The rows of a group lie close to one hidden flat surface of 11 dimensions, which passes through zero. Surfaces can cross.
(in the rows, 128 means zero)
Known rows, each followed by its group:
115 127 136 126 119 156 146 104 106 165 127 95 127 122 91 132 135 150
(3)
107 142 125 155 149 141 125 127 167 114 117 147 104 122 120 149 124 154
(7)
137 118 127 142 115 127 122 118 148 96 111 164 119 142 131 128 111 147
(6)
119 128 110 130 108 144 157 128 127 95 85 73 135 131 104 121 86 118
(5)
107 152 95 115 129 137 150 129 167 97 117 88 121 102 134 117 77 105
(6)
133 121 118 122 136 154 124 107 110 122 115 101 109 179 128 111 108 114
(7)
167 148 106 108 122 147 167 102 103 157 110 94 126 138 113 114 139 141
(5)
128 127 80 101 165 143 99 135 153 97 154 150 142 146 158 130 86 121
(2)
110 109 140 110 153 147 111 154 148 85 115 106 117 175 136 118 108 100
(4)
139 127 104 89 150 165 126 130 115 127 110 105 164 114 149 108 115 122
(2)
124 144 116 138 129 114 144 133 153 98 103 132 116 129 83 147 92 154
(1)
127 149 174 119 112 167 133 125 121 157 126 134 116 127 106 148 112 133
(4)
129 138 115 110 152 125 120 102 121 92 169 132 135 132 156 120 81 123
(0)
129 142 121 122 174 143 99 126 128 163 143 132 122 140 144 123 128 122
(0)
156 137 86 162 131 124 116 113 165 131 118 149 133 122 183 99 104 128
(6)
153 119 107 115 115 122 145 137 109 121 158 110 167 131 167 122 136 108
(4)
104 115 132 148 139 158 124 131 116 98 105 123 118 148 135 145 153 123
(0)
131 136 109 132 175 107 126 149 124 150 141 91 134 129 151 113 163 104
(4)
103 140 156 160 162 128 127 143 158 80 139 131 123 111 164 138 123 127
(3)
101 118 123 141 149 126 105 134 129 159 147 128 129 122 117 139 155 135
(0)
128 122 122 106 125 144 119 115 84 100 114 161 105 156 122 151 157 118
(2)
113 144 147 88 113 149 129 104 148 166 109 124 83 105 106 103 129 125
(3)
135 131 184 166 140 93 104 136 155 160 132 171 119 112 130 122 145 157
(5)
87 133 133 110 158 141 85 136 172 131 131 182 109 92 128 137 128 137
(1)
125 117 162 154 105 105 134 123 152 131 147 148 148 93 121 127 119 168
(6)
129 137 109 99 154 132 132 142 114 100 135 124 157 121 115 148 102 134
(3)
97 156 91 118 139 135 124 126 172 138 143 134 90 115 108 149 107 122
(3)
144 117 90 127 118 87 120 145 180 121 85 142 143 86 147 82 125 125
(3)
138 149 137 135 138 167 131 154 153 111 86 142 125 140 130 148 106 130
(6)
127 155 57 128 142 115 130 141 163 144 148 105 128 137 111 138 69 114
(0)
157 150 119 137 99 142 153 127 100 158 141 145 127 148 105 173 141 138
(3)
114 102 106 86 142 122 94 156 126 143 123 132 135 151 81 134 123 122
(7)
110 124 126 116 89 109 102 132 159 154 126 135 108 118 119 107 87 89
(6)
107 124 132 134 135 127 105 95 129 149 129 159 115 105 102 126 125 163
(6)
108 79 151 140 118 137 107 133 126 125 144 114 153 157 124 120 114 135
(7)
133 133 90 150 121 134 134 98 95 134 149 107 120 172 114 144 94 122
(1)
146 149 110 161 167 159 132 134 133 153 128 117 145 129 170 135 146 135
(2)
73 163 142 133 153 178 132 110 129 124 137 105 100 109 107 160 90 128
(7)
162 113 142 96 106 117 138 152 120 133 124 142 147 143 106 132 147 138
(5)
159 139 92 124 109 118 127 105 140 139 121 127 104 145 166 89 110 93
(1)
128 116 138 149 103 111 121 127 120 112 118 152 117 152 105 144 121 135
(1)
99 115 127 142 153 126 135 134 153 87 166 121 145 121 127 148 122 160
(7)
131 113 128 87 89 149 121 146 140 106 124 150 122 162 114 141 100 109
(5)
110 122 130 122 111 127 132 113 107 120 180 107 138 129 140 131 101 108
(7)
151 137 113 103 125 153 114 126 160 166 95 144 126 135 109 110 88 142
(1)
122 127 96 118 152 156 131 90 122 100 136 138 137 100 168 116 145 150
(2)
116 143 140 157 156 139 115 127 103 110 98 130 121 125 137 142 121 119
(1)
114 150 103 134 152 153 123 115 146 145 128 106 110 134 125 126 95 124
(4)
125 140 170 99 127 132 123 139 171 148 121 151 114 109 95 124 108 153
(0)
179 155 127 142 161 150 155 135 136 129 105 131 154 121 158 128 143 163
(2)
119 137 141 120 143 103 119 128 98 139 125 119 85 141 130 120 175 87
(3)
152 140 144 126 124 164 151 128 97 121 59 116 126 142 106 137 133 138
(1)
158 102 136 139 117 131 135 132 78 116 87 116 153 170 98 132 130 145
(7)
90 128 113 112 151 120 101 122 112 114 128 140 80 147 105 145 148 103
(3)
140 122 151 150 115 82 132 118 122 126 128 158 144 84 138 115 153 152
(4)
122 114 183 134 164 99 110 156 135 119 155 127 139 128 159 111 155 121
(4)
124 102 135 160 111 115 121 130 126 123 86 116 142 116 142 100 136 120
(5)
145 124 151 113 168 163 128 141 128 150 128 113 150 143 137 119 145 153
(4)
139 87 159 122 88 108 126 116 128 112 120 137 136 136 128 92 132 138
(6)
92 131 148 132 159 142 120 113 150 106 144 96 114 109 174 95 109 107
(7)
149 126 156 133 104 112 138 133 136 147 111 131 148 94 133 107 138 140
(6)
157 132 118 95 95 130 140 136 144 160 148 139 149 121 120 126 109 134
(0)
98 117 167 121 132 156 118 131 97 133 148 133 121 127 141 150 176 114
(1)
140 123 136 138 118 130 123 138 128 132 141 109 139 172 123 127 72 116
(1)
146 82 126 123 129 134 115 141 128 108 141 117 184 167 129 113 88 149
(1)
150 101 134 101 92 117 164 144 134 112 145 119 167 124 111 125 143 156
(5)
83 111 138 127 151 160 100 103 107 106 137 170 128 105 129 155 155 157
(3)
110 139 144 154 137 165 109 107 92 109 93 139 91 157 130 147 115 108
(1)
119 151 125 134 139 129 136 127 116 159 128 128 117 105 101 152 149 138
(4)
129 129 144 126 108 114 136 109 161 102 202 144 139 122 148 126 67 145
(3)
102 137 96 127 144 129 121 134 119 138 128 115 127 103 133 138 146 105
(5)
126 153 145 120 147 153 154 115 122 121 111 110 112 118 115 135 135 145
(2)
132 128 99 126 114 159 145 140 127 134 126 105 147 150 108 153 106 130
(0)
134 123 145 128 102 96 131 126 169 86 115 145 113 128 126 103 86 129
(0)
137 128 131 89 134 126 138 154 93 110 123 110 114 163 125 139 170 86
(6)
123 129 155 123 99 138 128 123 124 153 91 128 95 124 115 116 151 109
(2)
143 169 139 123 138 126 135 137 114 105 62 143 113 99 125 133 119 111
(7)
139 146 109 94 118 157 116 126 156 160 110 170 99 128 115 135 133 132
(4)
140 124 154 93 125 143 132 136 116 155 151 115 124 158 121 125 143 118
(4)
108 135 156 144 132 75 133 167 148 110 147 113 127 126 93 149 99 121
(2)
128 126 75 103 157 108 117 115 173 113 154 169 129 101 143 117 142 162
(4)
160 132 119 129 142 131 140 91 107 123 155 118 119 163 161 108 134 133
(2)
122 116 148 141 106 106 135 111 120 119 103 135 108 116 115 114 155 135
(3)
118 137 99 98 142 128 123 114 113 101 141 150 116 116 134 139 140 123
(2)
142 117 145 136 137 133 107 155 130 129 148 155 130 171 156 143 148 115
(6)
119 120 110 118 132 126 126 97 146 153 164 147 106 138 100 131 143 168
(5)
153 136 117 106 106 128 140 118 145 166 131 143 119 114 132 114 155 135
(5)
121 127 93 152 173 123 102 89 98 153 127 127 131 114 142 110 142 143
(6)
161 151 139 108 134 153 147 109 85 127 131 125 129 130 163 124 147 116
(0)
149 167 118 98 140 146 125 136 109 132 104 130 103 151 126 138 104 89
(5)
151 138 151 119 120 92 132 161 147 121 126 137 122 147 103 130 102 121
(2)
107 109 116 93 104 139 111 92 106 73 127 160 121 127 114 128 84 131
(0)
112 129 129 142 146 105 117 148 186 84 126 167 125 102 144 130 127 143
(7)
126 102 137 118 156 107 115 124 112 124 118 99 145 120 143 84 148 125
(7)
122 77 136 156 137 111 83 117 105 125 117 134 146 159 133 101 123 136
(0)
126 127 93 94 127 143 132 144 104 85 122 108 145 134 153 132 123 81
(5)

New rows, each followed by its group:
122 158 95 90 152 140 120 117 96 143 129 139 128 84 134 139 147 111
(0)
126 97 122 143 98 104 132 92 100 89 111 136 123 144 95 123 118 151
(6)
102 127 139 161 148 68 106 137 124 150 152 115 98 130 128 122 157 94
(4)
138 121 119 126 131 149 134 110 93 135 154 107 132 176 116 140 114 135
(2)
120 144 139 111 150 158 123 157 166 148 120 136 122 118 126 141 136 132
(0)
132 91 125 144 77 152 118 117 75 152 140 118 152 166 137 135 133 105
(5)
124 109 135 135 136 153 140 126 120 105 122 117 141 157 98 148 124 165
(7)
141 121 149 98 125 127 116 147 148 93 136 165 128 140 153 125 119 119
(5)
148 153 89 114 98 135 145 132 121 138 108 129 103 147 112 145 121 97
(6)
107 116 135 144 100 120 132 98 121 116 124 152 91 126 110 138 161 142
(1)
142 153 175 100 152 117 119 115 153 127 143 149 109 114 136 100 94 142
(0)
107 138 152 139 116 141 114 110 101 165 113 118 115 110 120 124 116 108
(7)
148 124 112 108 121 155 106 140 153 109 82 158 115 154 158 110 116 101
(0)
173 137 126 115 119 92 133 149 134 140 123 145 138 127 139 112 133 118
(2)
94 134 129 130 122 127 147 149 166 112 137 119 128 102 92 158 119 145
(0)
99 123 143 138 140 152 155 103 120 119 135 80 133 107 120 122 137 155
(1)
170 155 142 101 118 99 134 140 155 133 118 154 101 151 104 120 95 126
(5)
116 126 159 112 111 148 146 123 140 141 136 117 134 107 96 132 118 158
(6)
127 120 146 99 142 116 111 146 127 111 95 126 119 125 145 99 146 95
(6)
164 146 109 148 106 127 141 113 93 158 115 109 119 160 124 126 112 107
(1)
119 156 73 147 161 99 143 106 142 87 123 125 122 82 147 121 118 137
(6)
154 92 106 158 132 108 102 154 139 162 126 112 175 160 138 103 112 129
(0)
146 155 122 144 150 113 150 104 115 116 82 146 109 101 107 130 160 169
(7)
151 110 118 136 98 124 109 146 144 194 101 147 119 147 124 114 167 116
(0)
147 160 149 90 125 153 146 116 128 131 140 140 111 122 134 131 121 130
(0)
112 106 114 105 107 157 124 90 162 123 145 122 102 151 131 100 101 137
(1)
150 106 106 120 127 98 117 136 179 108 124 180 120 141 129 116 152 160
(7)
134 141 114 172 108 100 129 128 107 125 151 129 133 131 152 145 107 97
(7)
148 163 127 141 110 102 165 122 150 170 133 77 115 109 136 96 108 107
(1)
150 151 124 125 132 110 130 149 130 122 153 137 117 156 147 143 118 96
(3)
133 129 136 180 135 135 93 126 121 182 122 160 144 128 124 145 114 149
(6)
130 164 119 136 118 123 145 90 133 157 148 103 114 100 131 110 85 123
(4)
140 109 121 173 92 138 127 121 103 126 96 121 148 148 133 126 108 123
(4)
122 149 137 121 160 110 129 107 109 141 140 105 132 112 87 124 80 152
(0)
150 150 121 120 109 116 155 171 173 153 101 119 138 100 115 128 131 125
(0)
141 118 138 165 114 106 137 161 119 127 137 126 172 116 140 146 137 128
(7)
101 119 116 127 150 129 126 138 150 84 71 127 134 94 108 121 122 151
(3)
102 117 145 126 123 171 144 128 110 81 108 118 134 134 108 157 126 142
(0)
150 136 172 128 129 115 153 144 106 120 123 81 154 117 165 99 126 98
(4)
144 86 137 140 108 104 130 125 105 108 152 114 151 161 152 108 145 123
(6)
105 90 156 148 150 121 99 154 145 121 117 115 155 127 142 107 132 129
(7)
83 87 120 160 127 116 109 125 125 114 143 118 143 123 118 133 133 137
(5)
127 129 130 103 129 140 141 107 87 127 147 134 159 96 105 147 132 161
(3)
133 93 145 131 90 156 109 144 134 152 125 130 139 176 125 128 112 116
(7)
109 115 119 90 138 110 123 121 140 111 143 117 89 158 97 117 131 123
(4)
138 142 114 112 150 142 144 133 103 147 129 109 146 103 138 133 163 127
(1)
134 97 139 150 110 113 110 133 106 97 120 153 128 174 120 140 126 126
(6)
153 150 98 101 113 125 146 178 165 139 77 130 152 82 126 126 132 113
(0)
143 106 130 128 99 136 145 135 117 109 126 117 165 136 127 131 119 137
(0)
92 145 135 127 121 86 143 99 139 115 138 126 75 90 98 123 143 129
(3)
158 170 118 117 134 111 129 139 134 161 117 151 87 126 149 127 167 92
(2)
151 117 122 143 89 134 143 119 115 121 117 130 115 162 148 125 151 109
(0)
118 116 134 172 133 132 118 108 114 112 142 143 106 164 148 143 149 131
(2)
105 160 138 132 143 140 123 155 171 145 112 132 99 114 113 146 117 119
(2)
139 162 99 109 101 132 156 73 97 122 167 133 91 137 119 143 105 121
(7)
138 149 94 93 145 135 138 116 126 133 109 117 105 115 139 110 151 112
(6)
122 122 83 71 110 143 106 118 132 97 151 171 141 111 146 131 94 113
(0)
149 99 150 141 96 87 120 118 100 161 108 133 144 123 107 97 144 142
(0)
141 134 156 111 139 136 137 155 156 114 96 110 144 112 142 103 113 125
(1)
160 127 141 108 119 111 110 133 130 135 155 155 129 141 173 104 126 98
(3)
97 117 161 131 157 149 106 123 167 138 122 98 117 110 179 73 134 110
(7)
136 132 107 76 142 175 104 128 134 164 112 161 127 120 133 124 148 132
(1)
151 143 130 110 116 130 149 138 112 142 67 109 146 105 82 121 107 140
(0)
138 137 123 131 111 109 161 106 152 111 168 106 123 146 106 125 74 151
(5)
154 119 124 111 138 92 112 146 142 130 130 137 176 95 152 90 102 130
(0)
134 118 113 140 112 114 112 107 161 143 131 136 122 140 124 98 83 140
(1)
109 118 156 128 135 103 106 96 114 157 163 140 115 121 98 118 124 153
(0)
152 143 90 124 147 128 135 95 134 187 127 121 121 116 119 105 145 160
(4)
154 102 164 153 116 126 96 151 112 131 111 139 157 177 135 119 83 114
(1)
132 153 131 114 128 132 169 152 141 121 97 94 142 92 105 135 125 135
(5)
75 142 135 126 148 147 132 116 134 121 179 100 102 120 134 147 123 112
(1)
160 125 84 130 134 101 134 146 137 125 119 160 133 151 98 152 155 159
(7)
95 91 159 120 112 132 100 120 135 81 99 166 115 123 121 121 131 136
(0)
96 103 116 135 97 154 135 156 160 114 132 135 132 134 117 164 151 129
(0)
123 126 136 145 113 116 132 145 144 113 139 120 130 167 81 154 63 139
(1)
135 139 158 108 82 81 148 108 150 129 163 158 104 90 122 115 131 135
(0)
119 78 131 151 109 140 107 116 137 105 117 141 147 152 131 116 109 151
(3)
136 140 103 88 110 114 114 133 77 163 120 131 123 138 85 142 115 93
(7)
161 161 102 121 154 132 131 109 93 131 132 123 119 134 181 114 141 94
(0)
105 175 130 152 148 157 128 112 150 160 109 124 83 101 141 132 127 114
(7)
135 125 132 135 115 120 118 154 91 168 115 128 147 122 124 143 162 103
(5)
133 111 166 113 102 134 139 128 97 132 154 122 138 149 112 139 135 130
(4)
134 132 154 101 92 110 147 144 149 116 109 135 119 103 113 117 130 122
(6)
127 142 136 148 125 123 140 120 129 175 157 96 109 132 144 119 146 109
(3)
137 127 157 127 120 110 134 150 93 149 139 133 136 130 108 155 167 125
(6)
157 105 160 131 101 116 140 113 147 94 116 151 131 146 120 106 108 168
(2)
157 121 172 145 122 152 156 160 106 137 110 89 178 135 141 129 139 134
(6)
148 116 121 143 120 168 144 116 112 126 109 97 150 159 134 120 112 141
(6)
166 145 131 83 149 106 144 144 99 106 112 114 149 120 140 107 132 112
(2)
142 118 117 130 126 109 106 134 136 160 138 145 134 125 153 109 150 116
(0)
134 133 158 131 147 157 136 118 87 135 136 120 130 135 152 136 170 130
(0)
107 165 155 103 150 173 116 142 186 126 109 142 78 128 140 131 104 106
(3)
141 108 114 107 95 126 167 107 137 131 160 109 138 144 88 127 122 173
(5)
121 121 118 114 147 164 127 121 116 137 132 85 122 172 121 123 116 117
(7)
